The rows of a group lie close to one hidden flat surface of 13 dimensions, which may be shifted away from zero. Surfaces can cross.
In the rows, zero is written as 100.
Known rows, each followed by its group:
97,85,102,59,94,85,102,101,107,108,85,105,98,88,87,124,90,88	j_603
95,91,124,47,97,110,130,123,101,109,93,102,115,93,83,133,93,92	j_780
137,104,91,88,128,119,117,133,86,86,99,85,109,116,108,108,89,89	j_310
125,113,135,77,103,90,110,82,114,66,94,127,115,70,90,114,75,91	j_780
91,85,101,162,144,101,87,146,72,115,88,83,106,134,112,43,49,99	j_310
77,56,123,122,104,90,94,115,79,87,77,116,103,78,119,119,47,95	j_776
66,111,74,75,118,150,118,87,107,93,129,90,94,111,120,60,116,126	j_780
89,77,125,91,84,102,122,109,94,147,90,102,100,112,74,118,89,92	j_603
93,84,89,93,97,79,72,100,102,108,81,115,116,92,97,100,84,76	j_310
60,54,88,110,69,72,90,135,68,158,109,95,136,115,81,84,111,107	j_310
98,64,111,90,126,86,90,89,58,116,108,107,75,82,77,126,64,99	j_776
103,126,112,111,91,104,111,102,88,109,140,107,108,128,80,55,99,62	j_603
96,73,95,93,95,87,94,60,90,87,109,122,87,112,59,82,138,127	j_776
97,115,96,94,101,97,102,140,93,135,115,74,154,122,100,85,106,113	j_310
83,99,117,70,58,89,120,78,108,120,103,129,122,112,46,95,101,94	j_780
81,126,115,105,121,91,79,56,109,97,74,75,69,59,112,108,105,78	j_310
123,149,139,95,167,127,77,78,101,119,122,96,107,84,107,119,90,112	j_776
113,56,58,93,141,103,88,99,78,82,110,102,60,96,112,103,101,130	j_780
104,134,34,68,101,75,90,102,126,95,82,83,99,110,87,81,48,108	j_310
69,100,130,133,90,101,90,78,94,123,98,110,85,112,85,103,109,106	j_780
109,105,105,101,110,89,91,158,78,83,119,114,89,85,111,145,88,30	j_780
135,133,53,51,100,86,90,108,114,87,108,85,124,108,93,81,112,91	j_603
113,125,146,100,121,118,127,105,108,121,111,91,112,119,102,104,109,88	j_603
150,157,129,119,88,89,83,34,69,83,118,80,107,78,72,79,101,87	j_310
89,93,107,68,138,98,99,99,96,94,102,98,93,109,116,102,111,95	j_603
102,101,82,140,119,65,114,125,105,95,81,58,59,112,122,95,104,64	j_776
62,103,88,93,105,87,82,68,155,107,68,111,88,91,110,104,116,77	j_310
136,92,87,69,108,83,116,125,115,99,118,103,145,141,71,125,125,132	j_310
99,92,105,109,86,108,109,93,87,79,103,110,97,99,88,108,99,77	j_780
114,95,114,98,104,77,82,74,102,104,72,97,85,80,104,94,101,82	j_603
86,106,118,94,102,107,105,115,87,70,71,57,87,39,99,69,167,52	j_603
132,147,85,66,138,84,105,133,93,78,126,84,74,103,88,105,53,110	j_603
79,94,93,107,142,104,108,115,89,75,81,70,108,110,117,79,104,121	j_776
169,135,107,104,112,109,129,85,99,82,141,105,52,102,71,136,84,63	j_780
103,65,107,88,115,101,98,89,79,101,97,115,91,93,67,100,83,129	j_776
84,77,97,110,99,104,100,68,80,111,104,95,53,92,108,122,115,91	j_776
76,102,99,86,119,76,79,116,80,104,101,95,87,107,87,105,94,119	j_780
66,139,144,131,147,96,94,81,102,94,124,100,44,85,110,90,124,112	j_780
79,135,103,93,93,137,137,102,113,100,119,100,68,101,79,50,80,79	j_776
120,117,109,64,131,87,114,112,101,83,127,101,94,112,73,132,111,109	j_603
107,78,59,76,92,108,84,46,152,76,54,98,147,102,126,95,139,132	j_780
106,100,118,61,109,38,82,119,104,140,106,127,96,115,72,123,68,90	j_603
134,114,107,95,111,93,92,92,82,98,86,97,113,102,80,96,57,90	j_310
90,73,99,119,155,103,91,173,80,124,129,95,101,133,109,131,118,116	j_603
112,81,97,76,96,95,108,110,96,124,93,102,111,123,74,101,116,108	j_776
100,87,85,110,85,102,87,57,69,63,106,113,82,80,99,96,110,83	j_310
69,93,75,68,154,115,113,107,84,86,99,71,95,101,87,79,95,124	j_776
130,135,83,81,130,81,81,67,96,84,133,91,85,103,76,117,106,98	j_776
80,86,100,116,102,64,96,154,67,135,107,92,88,75,101,135,37,91	j_310
76,64,115,41,128,140,124,105,94,68,70,87,144,92,114,127,118,152	j_776
98,104,179,117,116,47,86,100,124,125,46,92,88,84,102,130,131,94	j_780
43,126,141,112,135,107,91,94,95,118,150,115,69,100,98,54,119,114	j_780
128,105,118,94,129,121,116,113,70,83,128,94,67,96,83,104,97,92	j_776
125,97,105,113,110,127,73,34,131,86,53,105,134,111,135,94,97,125	j_310
150,65,152,83,123,98,111,80,100,122,92,124,135,88,87,107,81,133	j_780
85,107,61,91,110,95,84,125,107,95,105,95,105,100,125,91,96,83	j_776
122,77,72,125,102,123,123,76,93,114,95,89,66,134,111,95,69,108	j_603
112,89,99,96,67,116,122,119,88,110,118,110,132,127,94,85,115,54	j_310
88,60,71,83,98,112,90,89,86,67,88,104,113,84,105,106,115,112	j_603
171,94,86,145,78,114,76,92,86,115,95,88,158,121,81,93,81,120	j_603
117,88,44,79,90,81,114,119,92,105,96,70,66,114,80,80,106,80	j_603
115,58,101,101,98,78,115,89,121,91,68,116,77,72,108,97,108,69	j_780
76,100,100,111,99,108,101,60,117,77,96,107,92,105,98,72,138,122	j_776
87,137,105,53,121,96,112,119,103,96,116,80,143,90,88,121,90,121	j_310

New rows. What belongs after each?
78,61,109,116,87,76,94,102,75,126,91,95,122,121,98,94,123,94	j_776
152,137,67,111,96,90,118,89,130,98,138,69,110,125,106,130,161,145	j_310
83,152,126,103,66,111,118,68,103,134,110,77,130,119,95,95,71,83	j_776
106,76,95,110,102,130,97,99,80,92,63,62,141,95,107,79,136,135	j_603
111,120,106,97,112,83,98,112,121,64,62,85,121,78,124,70,79,103	j_780
74,137,119,100,99,139,110,96,114,86,107,102,114,79,98,111,70,132	j_603
66,159,105,64,128,124,84,82,112,78,85,78,118,84,109,57,103,42	j_310
109,102,103,118,48,109,90,57,95,112,110,110,99,102,124,122,101,100	j_776
115,65,86,100,90,45,84,111,125,104,76,128,93,102,90,128,110,87	j_776
119,99,85,108,126,50,75,74,121,140,114,122,75,153,107,105,84,113	j_603
50,86,93,103,120,72,57,128,81,116,131,130,121,115,102,76,94,117	j_603
93,124,111,117,96,84,87,93,145,106,113,123,114,101,104,127,100,97	j_310
86,70,101,129,67,106,122,75,73,95,120,113,97,99,94,104,108,107	j_310
110,110,85,95,94,64,110,122,113,99,83,96,102,101,90,98,42,82	j_776
117,86,148,103,135,114,120,113,109,84,87,112,78,98,76,97,126,110	j_776
67,115,64,84,96,72,102,95,101,92,128,74,91,92,80,92,147,110	j_310
110,67,131,63,77,110,129,90,106,162,78,107,144,139,95,102,83,85	j_603
117,95,78,121,85,108,114,55,78,72,98,86,62,90,98,95,105,108	j_310
76,100,85,110,101,111,107,107,91,62,106,85,71,71,70,105,135,115	j_603
46,100,90,133,128,120,118,113,101,62,135,106,104,111,116,83,105,144	j_310
101,95,82,84,89,152,156,132,115,109,88,79,114,125,117,110,52,117	j_310
129,159,94,132,92,87,62,61,137,90,131,110,109,67,133,130,98,78	j_310
97,107,134,106,98,103,108,93,76,100,109,103,102,103,86,58,92,72	j_603
121,99,114,92,108,106,124,92,113,92,79,88,83,92,101,115,93,94	j_780
94,95,72,84,100,74,84,100,101,139,92,84,113,119,89,95,101,95	j_776
92,107,100,133,121,96,101,92,79,78,133,113,54,102,82,98,79,117	j_603
139,95,155,144,109,117,127,73,121,109,89,102,93,108,111,153,98,125	j_310
93,64,112,82,122,124,129,106,77,108,64,75,69,91,126,115,88,88	j_603
115,84,97,115,138,85,92,94,96,100,61,84,84,111,95,84,75,117	j_310
105,93,94,100,118,112,112,101,91,98,92,85,92,106,114,96,90,107	j_603
103,120,113,109,104,95,99,105,122,57,118,136,107,96,81,64,103,96	j_776
106,138,135,101,104,100,83,87,127,124,83,101,144,72,123,156,27,134	j_310
113,113,118,99,91,121,120,102,105,79,106,133,98,100,92,102,50,48	j_310
41,69,82,79,100,108,76,121,120,117,116,138,144,109,106,143,102,136	j_603
130,104,115,110,125,106,122,126,76,106,94,74,98,102,103,118,70,102	j_310
137,124,120,87,136,72,87,82,103,102,83,89,96,100,107,95,80,112	j_603
87,126,135,100,98,97,126,114,84,89,73,60,120,124,73,86,125,98	j_780
110,102,95,101,124,79,96,114,90,101,132,112,80,115,101,102,107,68	j_603
120,85,101,77,102,68,107,135,101,148,93,105,83,98,87,89,74,79	j_780
77,102,65,86,88,105,112,112,91,111,101,67,97,98,111,86,106,86	j_310
95,72,102,122,69,124,105,129,70,129,94,88,108,103,140,106,83,86	j_776
90,102,128,102,115,86,117,90,103,64,86,97,115,91,100,125,89,97	j_776
68,73,68,67,124,110,106,156,73,92,136,117,97,107,111,119,68,95	j_603
78,55,74,92,94,78,120,67,92,89,91,97,121,154,50,66,135,179	j_310
111,124,119,98,79,83,119,90,108,109,121,117,132,127,53,99,71,118	j_310
129,83,109,116,104,107,120,89,107,97,85,100,83,80,108,92,85,80	j_780
109,87,90,70,129,46,48,102,102,93,108,128,124,102,87,123,96,134	j_603
118,104,72,99,133,78,76,129,101,98,127,109,95,114,103,122,111,103	j_603
61,144,123,105,71,76,118,37,141,119,88,90,134,110,70,87,79,96	j_776
58,93,166,112,111,102,81,94,77,119,121,128,119,100,82,109,115,116	j_780
118,73,89,101,158,78,76,108,91,114,127,118,92,147,131,109,110,91	j_603
72,121,46,89,86,118,108,90,95,58,138,100,114,90,109,81,81,112	j_310
72,89,148,134,126,131,54,93,97,114,126,153,106,68,120,88,101,97	j_776
89,112,81,94,118,93,97,102,111,118,95,95,83,97,83,75,60,100	j_776
122,103,117,89,101,108,123,88,96,56,109,125,89,97,70,102,104,110	j_776
110,81,88,136,104,105,81,103,72,81,110,101,104,95,105,84,118,89	j_603
89,86,96,108,131,105,72,108,82,79,94,96,115,89,122,90,100,90	j_310
149,129,159,103,131,82,94,61,119,90,94,109,121,98,72,135,121,99	j_310
105,145,100,94,96,140,115,60,94,86,120,89,116,118,86,57,103,138	j_776
91,108,157,29,79,119,142,92,78,119,112,87,172,117,79,159,117,92	j_776
94,118,103,108,97,82,77,104,105,101,81,99,141,100,111,68,70,111	j_780
132,75,142,122,104,77,80,111,86,139,69,94,108,86,100,117,104,74	j_603
87,137,92,89,72,82,121,95,117,110,128,92,96,93,73,112,90,89	j_310
137,88,80,94,88,108,93,129,100,112,83,98,115,116,111,82,86,128	j_776
